The rows of a group lie close to one hidden flat surface of 11 dimensions, which passes through zero. Surfaces can cross.
(in the rows, 128 means zero)
Known rows, each followed by its group:
[124 132 121 132 128 157  96 192 194 107 106 169 139 146 164 120 112]  k175
[118 121 142 129  82 167 130  88  95 146  72 115 152 107  98  98 102]  k594
[103 126 141  63 151 172 162 104 145 115 138 107  65 107 100 149 109]  k644
[127 148  92 119  71 160 140 103  71 152 125 140 122  94 109 118 136]  k644
[185  81 154 105 166 115 160  81 107 146 150  65 159 159 146 124 140]  k175
[129 130 134 139 141 157 107 146 147 123 157 141 139 127 102 171  79]  k175
[160 145 137 147 131 142 143 160 130  81 125 129 115 110 146 138 106]  k535
[115 150 136 161  84 106  92 116  83 136  53 119 133 178 122  99 138]  k535
[125 131 108 111 114 118 131 164 217  89 170 121  87 115 141 120 140]  k594
[156 140 218 166 139 174 133 119 151 123 111  50 144 118  86  99 138]  k644
[121 107 149  66 140 188 165 155 136 124 152 123 104  98 141  94 176]  k535
[130 124 172  97 176 174 108 112 167 155 137  66 107 129  92 144 166]  k644
[102 104 109 112 148 139 128 123 131 166 176 153 183 168 119 172  74]  k594
[143 105 163 158  98  90  79 112 175  70 124  88 107 136  89 133  52]  k594
[118 179 189 124 148 165 146 128 127 132  89 148 107 159 139  92 149]  k580
[102  81 156 106 137 157 120 165  69 122 129 122 104 127 109 116 129]  k644
[ 96 105 103  70 121 153 129 108 122 147 105 158 168  96 114 147 102]  k175
[158 123 120 193 128 105 105  89  98 130 143  86 129 147 122 169  74]  k175
[136  84 135 119 156 100 135 127 116 141 172  79 188 150 100 161 126]  k535
[ 96 151 108 153 125 131 174 158  88 134 164 140 116 122  95 138 128]  k594
[112 131 119 152 159 122 169 166  92 157 180 162 137 138 146 123 160]  k594
[181 105  78 181  79 131  50 169 126 141 157  99 147 143 130 123 151]  k644
[104 108 142 106 172  99 103 137 117 137  66 150 132 153 158 117 156]  k594
[ 99 137  63  90  90 124 168 166 140 100 140 104  85 114 111 135 156]  k594
[121 108 164 141 133 109  85 109  76 106 191 163  79 122 160 139 106]  k580
[128  84 146 138 120 109 114  99 142 103 145 119  90 101 150 106  97]  k580
[154 158 148 131 142 176 162  93 168 168  86  95 168 142 125 103 147]  k580
[134 156  89 102 143 103 133 128  70 145 107 184 164 160 158 159 143]  k175
[161 157 135  91 117 143 113 147 215 123 160 171 142 138 165  96 167]  k175
[123 165  84 116  86 126 146 121  92 126 106 152 113 131 136 127 130]  k175
[173 151 169 158 125 168 165  71 109 140 108  86 141 128 103 120  91]  k580
[129 130 120 116 109 171 137 134 109 131  86 105  90 186 173  87 150]  k175
[144 105 141 169 196 106 159 148 112 133 196 120 119  99 100 173 108]  k535
[153 220 136 184 102 127 104 111 102 147 160 147 157 126  87 161 138]  k535
[149 129 132 152 119 142 106 189  94 131  99 136 196 114 116 110 165]  k580
[ 95  86  94  91  91 134 145  91  63 159 161 119 122 178 104 140  83]  k594
[ 61  86 158 118 145 151 115 115 135 173 100 146 140 167 115 103 101]  k594
[117 186 145 184  96 104 118  95 135 163 110 139 107 140 130  72 182]  k535
[122  92 158 112 147 139  95 139 165 130 140 102 139 155 124 127 126]  k175
[112 114 166 120  65 116  79 101  81 132 150 168 150 184 103 102  79]  k594
[ 91 128 105  82  93 116 168 186 127  69 125 109 102 114 102 116 142]  k535
[161 114 162 137 161 164 106 117 172 141  82  62 141 114 134 115 160]  k594
[145 125 120 135  98 138 141  76 122 139 147 109 143 104 101 138  89]  k644
[ 99  87  76 152 115  69 131  86  92 172 135 161 156  65 108 129 117]  k644
[110 101 155 156 101 124 103 123 164 116 162  91  95 107 132  87 152]  k580
[124 130  83  61  68  86 137 130 178  95 148 145 145 119  98 132 113]  k175
[167 119 175 145 156 131 142 101  58 145  61 133 134 110 143  83 151]  k580
[161 172 167 154 147 148 144 160  92 111 109 139 150 161  97 149  94]  k580
[134  70 151  94 163 152 115 186 135  91 159  95 112 147 115 154 100]  k535
[146 152 199 180 114 125 107 126 115 128 142  84 151 173  86 108 142]  k644
[165 126 131 136 181 138 118 113 157 153 179 153 181 104 140 177 113]  k535
[ 97 119 118  61 173 141 137 105 122 151 112 153 123 132 140 150 138]  k644
[ 73 171 104 184 106 119 162 167 161 117 150  91 151 124  93 151 134]  k580
[ 89  97 119 128  65 127  76  76 149 134  84  84 115 126 113 101 118]  k175
[106 124  99 146 138  49 157 171  97  72 124 150  64 108 106 144 101]  k580
[159 104 200 170 169 183 120 158 112 142 167 134 120  94 149  91 158]  k644
[ 86 143 111  58  92 151 131 132 139 114 120 125  71 146 114 120 140]  k644
[126 112 118 145  85 140 138  71 113 142  98  97  84 131 128  90 103]  k535
[151 127 134 148  82 151 125 124  87 103  72  95 141 128 120 118  94]  k535
[ 75 143 147 138  91 143 115 154 140 104 146 157  89 101 151  88 162]  k580

New rows. What belongs after each?
[133 166 110 131 116  67 171  95 126 124 193 102 126 154 121 151 146]  k535
[119 109 143 152  98  94 123 173 113 104 136 139 150 141 127  89 140]  k594
[131 156  76  90 114 134 155 155 174 108 129 142 119 145  95 163  89]  k580
[132  85 115  98 121 146 111 136  97 119 161 147 127 158 147 142  85]  k644
[134 186 177 186 156 135 111 163 122 116  94 130 141 109  92 145 147]  k594
[ 56 117  93 109 111 128 122 197 127  90  82 149  94 144 106 141  95]  k175
[158 126 165 118 170 167 144  39 161 182 160 155 168  94 163 131 115]  k644
[127 114 133 119 134  76 112 149  99 118 117  95 123 209 132 124 157]  k175
[162 147 138 129 132 137  97 159 123 118 103 118 169 203 158 139 141]  k644
[112 133  88  89 164 135 156 111 105 159 134 136  88 137 152 152 153]  k594
[107 143 123  95  79 130 107 130 149  95  99 107  80 130 101 112 137]  k594
[ 90 179  94 138 148 177 205 130 136 162 166 161  88  75 110 142 134]  k594
[147 147 113 181 160 118 185 142 180 121 110  95 177 120 106 162  82]  k580
[157 111 132 102 141  83 100  92  77 130 139 167 111 167 184 119 138]  k594
[120 107  52  51  93 123 156 106 112 121  95 107 105 115 150 130 146]  k594
[155 141 146 164 145 118 130 175 128 108  99 108 152 102 138 118 178]  k594
[ 69 105  91  78 121 100 141 139 158 139 131 145 129 104 106 124 144]  k535
[ 80 151 148  69 136 143 157 112 115 123 148 138  64 138 102 135 129]  k644
[119 131  54  71 132 112 172 138 152 112  76 178 131 106 137 149  90]  k580
[152 132  84  92 173  86 134 144 141 124 194 161 110 149 193 163 163]  k594
[121 159 152 135 159  94 141 159 123 139 104 148 172 144 169  95 221]  k535
[ 74 150 143  83 135 111 156 106  96 128  78 120 128 148  87 140 135]  k644
[168 136 125 161 165 127 113 100 105 169 171 131 152 118 126 167 131]  k644
[173 151 164 160 121 160 131 149 152  89 158  80 107 155 116 135 100]  k644
[118 149 107  64  94 119 122 109 117 144 130 165 163 112 110 130 161]  k175
[101  76 112 138  87 122 112  67 120 128 152  68 161 122 119 158  61]  k580
[174 165  97  88  89 154 140  88 110 134 144 162 126  92 171 121 156]  k594
[197 146 152 157 136 138 129 131 116 137 186 130 142 124 169 106 183]  k594
[133 188  97 135 171 112 170 143 147 110 112 134  84  99 124 171 146]  k644
[119  77 149 134 111 113  78 124  58 105 138 148 144 123 149 144  81]  k580
[ 89 131  96 110  73 149 123 131 177 126 144  97 122 125 107 120 141]  k580
[169 157 122 152  95 131 134  82 110 108 123 122 125  83 100 162  68]  k594
[208 152 117 170  84 137 141  88 128 127 127  97 146 145 166  99 121]  k175
[176 108 148 107 135 134 167 105 157 117 123  84 191 133 195  94 157]  k535
[154  92 148 151 165  97 126  97 146 121 145 104 122 131 138 144  88]  k580
[108 150  91  91 136 127 142 131 133 119  59 143 116  92 138 140 144]  k594
[133 103 118  84 109  73 160 182 130  79 115 104 152 155 101 108 137]  k175
[165 111 143  78 124 150 130 100 111 123  73 150 121 131 134 105  94]  k580
[199 145 120 106 101 178 101 127  97 160 154 128 144 129  96 126 164]  k580
[ 87 152 150 153 148 104 165 125  94 145  69  88 137 165 106 111 161]  k580
[136  86 155  79 118 191 136 124 100 111 122 117 135 143 144 123  74]  k644
[ 76 163 132 123 118  70 159  98 137 130 119 154 117 127 104 114 135]  k644
[138 109  91  95  57 133 134  95  91 120 108 104 150 116 114 125 102]  k594
[126 112 129 161 119  93  70 103 149 135 101 113 138 175 125 130  96]  k535
[ 96 121 152 157 162 130 135 176  97 155 117 135 168 154 118 115 155]  k594
[108 170 113 114 112 162 139 159  65 127 113 152  99 161 119 138 140]  k175
[162 184 175 194 111 163  67 111 145 157 138 136 147 135 107 119 138]  k535
[102 135 131 107 123 123 126 116 139 109  45 120  68 104 132  99 152]  k594
[204 134 151 157  99 135 134  57 102 127 159 127 107  93 160  99 113]  k594
[109 157 130 119 156 123 110 105 134 122 117 120  70 146  89 184  95]  k594
[123 137  93  82 124 157 113  93 157 143 159 129 151 144 100 203  66]  k594
[ 58  90 166 101 186  83 157 102  71 141 136 143 118 125  80 155 104]  k644
[134 130  97 142 122 152 158 167  83 104  97 125 117 160 135 145  74]  k175
[161 165 132 208  54 113 133 145 145 100 129 127 146 122 133  77 123]  k644
[115  95 173 143 136 128 123 110 114 161 118 155 171 108 144  74 148]  k644
[158 122 125 140 103  66 176 126  74 111  86  99 179 110 112  93 161]  k175
[159 134 128 156  87  96 121 205 157  73 154 127 179 107 135 102 154]  k594
[100 124 162 147 147 181  99 135 132 134 166 109  78 140  92 155  98]  k175
[ 96 117 104 157 152 116 190 149 109 128 102  97  80  90 116 117 139]  k594
[141 158 125  93 137 173 169 133 105 139 138 154 106 137 158 113 161]  k175
[106  97 109  99 131  77 159 151 147  96  94 115  96 149 158  93 154]  k175
[127  72 117 157 201  75 107 153 154 154 115 128 192 119 180 132 171]  k580
[ 94  86  74  82  97  92 126  98  85 121 114 158  94  89 150 130 112]  k580
[111  53 143 124 151 123  99 140 163 138 104  86 143 103 112 111 138]  k644
[121 161 155 143 149 132 134 124  89 131 112  92  37 136 104 118 178]  k594
[109 130 119 118  84 179 120 172 183  96 122 130  99 130 116 110  96]  k175
[117 168 129 107 115 120 109 128 121 113  30 204 172  83 148 121 131]  k594
[111 108 140 112 101 103  87 131 114 128 127 104 178 140  66 141 120]  k175
[133 121 113 101 112  85 121 123 111 114 113 209 139 116 192 100 132]  k594
[115 171  75  87 122 149 172 155 137 109 144 196  79 124 150 146 111]  k175
[149 158 191 176  90 183  94 163 113  96 172 143 139 120 116 116 107]  k580
[117 144 123 163 154 119  86  81 140 171 129 180  60 153 146 130 108]  k535
